All rows are made from the same 11 directions, up to rounding. Whole rows:
(in the rows, 128 means zero)
[[144 107 155 144 147 159 152 150 110 114 170 109 128 151 118 148 143 140
   92 118 131 120 166 143]
 [ 96 156 117 105 136 124 143 114 177  91 161 124 143 126 117  65  99 124
  139 124 114 149 123 112]
 [ 93 109 114 115 126 131 137 101 122  62 178 149 132 104 150  86  77 166
   96 123  98 152  20 113]
 [133 104 106 160 138 142 105 139 107 150  79 163 133 163 104 169  80 197
   83 115  78 100 166 127]
 [139 124 176 142 103 162 125 167 135 149 161 146 117  89 120 120 167 134
   87 193 197 188  99 164]
 [151 117  90  75 143 133 133 139 151 156 201  89 150 109  80 143 170  90
   95 110 151 120 101 108]
 [135 103 137 116 145 121 147 127 109 128 122 118 116 142 102 132 163 150
  106 114 125 110 112 127]
 [133 108 105 108 135 114 106 125 116 144 150 121 155 130 101 142 145 130
  117  89 129 105 126 109]
 [155 160 122 148 111 114 103 133 129 168  89 107 135 127 147 168 154  67
  184 144 155 117 191 143]
 [138 144 161 110 112 178 126 158 121 132 131 120  82 166 183 117 100 117
  118 156 150 129 101 126]
 [159  98 116 146 133 143 105 152 101 183 139 137 149 127 106 204 142 129
   96 106 134 101 184 132]
 [118 102 167  63 159 150 167 151 131 164 169 142 101 156 101 110 147 136
   95  74 136  96 156  90]
 [126 145 119 146 122 120 118 126 115 168 115 170 140 116 132 172 138 120
  107 154 143 115 129 147]]

The start of a row, then its end:
[116 144 147 152 109 112 140 120 120 186  65 201 100  79 165 167 127 109
 152] : [166 140 134 139 146]
[102 183 143 133 132 157 135 136 134 124 141 160 127 182 160 119  87 127
  98] : [157 130 108 147 140]
[117 138 130 133 126  98 147 106 137 118 117 132 129  94 130 117 151 109
 159] : [139 133 142 117 137]
[158  82 164 138 129 138 119 138  65 109  70  86  83 187 165 141 128 155
 161] : [ 85 106  92 150 117]
[121  85 135 123 109 127  97 137 106 160 177 178 151  65 113 144 150 150
  83] : [125 166 155  72 126]
[ 83 152 139  79 147  99 178  92 133 139 141 172 111 119 161 111 125  88
 155] : [ 95 119  91 117  98]
[130 126 133 133 132 136 122 134 121 104 113 112 122 166 119 109 122 160
 114] : [132 117 125 120 131]
[ 85 163 142 156 117  98 130  98 103 133  95 208 133 117 160 134 126 141
 117] : [167 137 121  92 156]
[128 132 131 140 131 138 135 135 144 144 127 138 129 118 136 142 103 112
 149] : [115 116 129 195 124]
[ 79 200 119 172 145 105 150  92 120 125 148 202 177 142 151 163 113 107
 106] : [153 121  88 175 166]
[ 98 191 125 115 132  89 157  93 134 125 115 151 128 132 142 114 165  92
 133] : [172 150 111  77 149]
[148  73 170 120 138 167 145 165 118 139 142 119  96 132 112 129 132 160
 105] : [101 128 138 158 117]
[178  70 131  56 126 101 143 143 121 216  81  95  71  79  82 153 236  99
 144] : [115 171 123  65 101]
[ 91 124 122 130 100 104  69 130 133 159  96 214 153 102  72  89 134 215
  62] : [172 155 168  40 136]
[119 146  98  73 126 166 108 140 160 164 150 138 117 152 184 130  19  81
 164] : [ 67  90  93 181  59]
[ 99 175 124  79 135 106 126 111 106 159  95 166 113 194 138 119 146 129
  96] : [141 142  64  63 118]
[114 158 151 151 134 141 155 126 106 142 104 173 106 156 171 159 107 124
 113] : [153 121  98 152 149]
[124  89 131  80 105 150 136 137 130 189  82 188  52  73 176 136  68 136
 132] : [127 110 143  50  82]
[141  90 124 123 118 135 118 133 116 132 156 125 130  88 130 143 133 129
 119] : [117 136 146  94 121]
[114 105 139  91 124 116  97 131 112 162 155 153 143 124 124 121 139 126
 133] : [ 73 148 109 136  92]
[148 110 147 182 129 155 114 151  85 123 131 134 139 158 122 172 135 170
  75] : [147 133 120 155 166]
[127 145  95  97 129  99 133 105 157 119  97  98 119 123 120  99 131 106
 168] : [126 113 128  93 109]
[171 166  86 162 127 132 127 137 144 135  73  81 124 152 102 168 152 117
 110] : [204 128 128 119 173]
[136  94 157 147 143 136 139 142 116 111 172 112 148 127  96 130 161 147
 112] : [101 138 135 179 139]
[ 98 171 144 144 136 109 162  89 112  28 128 104 123 172 157  72 140 143
 124] : [171 122 128  47 161]
[135 139 148 154 134 147 139 130 109  88 106 101 108 181 166 126 102 134
 146] : [128 105 111 161 139]
[109 100 136  92 123 102 115 110 116 123 132 136 125 111 142  96 126 128
 166] : [ 73 124 122 104  88]
[145 124 105 151  99 134  78 134 106 151 118 140 142 108 156 172 109 120
 126] : [145 139 133 106 136]
[142 135 117 134 115 164  94 157 147 137 135 118 134 146 128 127  88 136
 113] : [141 129 143 149 125]
[140 103 144 136 128 118 139 125 111 113 138 109 126 106 120 130 170 128
 132] : [128 144 141 110 140]
[191  68 130 146 121 170  99 170  86 127 136  68 115 148 115 172 149 158
  87] : [130 138 133 109 140]
[115 148  96 126 130 117 119 116 141 149 102 157 137 131 123 139  98 132
 124] : [130 105 112 133 120]
[130 100 130 137 118 126 100 125  97 103 133 123 136 131 136 124 123 158
 121] : [114 125 132  93 125]
[ 92 152 143 130 148 130 171 120 151 115 208 165 160 105 114 115 137 114
  95] : [134 142 137 150 143]
[114 113 180 141 137 136 154 135 108 136 193 158 142 104 140 145 156 110
 122] : [102 158 127 186 138]
[129 106 189 129 127 172 126 160 100 125 128 133  94 177 168 118  95 151
 133] : [ 96 126 115 185 114]
[142  69 105 159 116 151 128 125 102 124 119 158 108  70 160 179  64 164
 105] : [129  81 151  78 125]
[124 114 129 118 136 123 128 134 146 134 128 128 134 125  91 108 134 147
 126] : [109 123 136 152 116]
[ 92 148 173 143 128 118 130 121 118 108 131 162 137 148 140  93 134 144
 135] : [128 144 128 157 140]
[127 143 107  86 147 135 123 139 163 137 163 101 148 164  89 104 126 115
 119] : [ 96 126 108 163 100]
[145 100 170 154 122 108 135 121  83  84 123  87 120 124 132 120 203 137
 143] : [139 160 143  93 160]
[126 143 153 128 131 121 131 128 117 124 145 115 136 146 141 125 157  99
 152] : [115 152 113 166 133]
[129 163  70 139 134 168 132 139 184 123 139 133 139 134 112 135  48 140
  80] : [172  86 146 125 134]
[133 120 133 115 130 132 125 131 117 145 112 127 112 143 150 140 113 117
 151] : [ 98 117 104 154 108]
[136 119 136 177 104 107  73 118  94  85 112  99 160 134 152 124 134 134
 178] : [116 135 140 151 143]
[113 138 129 135 120 132 112 126 143 128 140 143 143 117 157 121  81 107
 170] : [ 99 116 133 188 110]
[ 92 170 177 180 140  95 154 104 119  86 134 146 161 142 140 108 161 114
 168] : [130 143 123 218 167]
[123 106 171 178 105 115 134 115  86 119 122 162 120  66 185 156 142 115
 164] : [140 148 155 127 156]
[140 140 127 111 122 184 143 141 137 119 171 106  98 135 218 147  45  67
 159] : [110 107 119 151 101]
[124 126 154 104 148 148 149 146 133 127 166 120 125 163 106 108 144 137
  98] : [110 139 114 153 121]
[112 137 121 106 135 136 105 123 104 105 177 123 154 181 144 117 108 133
 105] : [ 92 125  89 114 109]
[118 154 145 122  99 141  84 147 158 129 148 127 144 126 142  82 111 111
 156] : [138 165 164 149 121]
[118 132 190  74 154 125 206 136 159 111 104  99  61 157  90  44 194 142
 129] : [145 148 141 100 125]
[121 165 113 148 147 142 155 119 136 112  86 131 111 182 153 141  70 131
 133] : [136  75  94 175 133]
[109 131 155 103 133 143 165 128 113 145 132 173  88 131 156 130 123 134
  91] : [145 135 114  76 126]
[ 95 127 161 125 122 118 125 117  93 125 127 181 122 136 151 112 132 157
 107] : [129 143 118  86 130]
[149 102 124 122 128 133 150 128 134 110 112  94  96 107 125 122 133 132
 137] : [137 114 150  87 126]
[119  88 132  76 143 131  98 146 126 136 175 122 152 162  67  87 143 174
  88] : [ 62 135 111 128  85]
[129 103 116 147 137 109 154 105 118 115 109 132 122  93 131 150 124 132
 145] : [115  95 129 125 130]
[148  98 108 131 127 155 113 148 118 176 144 147 132 109 135 190  95 122
 109] : [102 114 113 164 113]
[154  69  80 124 142 114 117 113  92 152 134 117 143 104 128 203 114 118
 140] : [ 52  83  85 148  95]
[ 95 114 148  87 115  95 106 113 124 166 157 173 145  82 149 110 136  92
 182] : [ 62 154 122 150  84]
[129 105 108  98 147 118 135 117 128 109 152  98 137 140 107 116 130 132
 130] : [ 80 105 108 120 100]
[148 129 142 115 141 160 156 146 152  99 128  68  95 165 137 102 108 115
 154] : [117 108 131 167 116]
[156 113  98 103 154 120 167 134 158 188  94 115 106 107  78 170 154 105
 133] : [113 106 108 170 113]
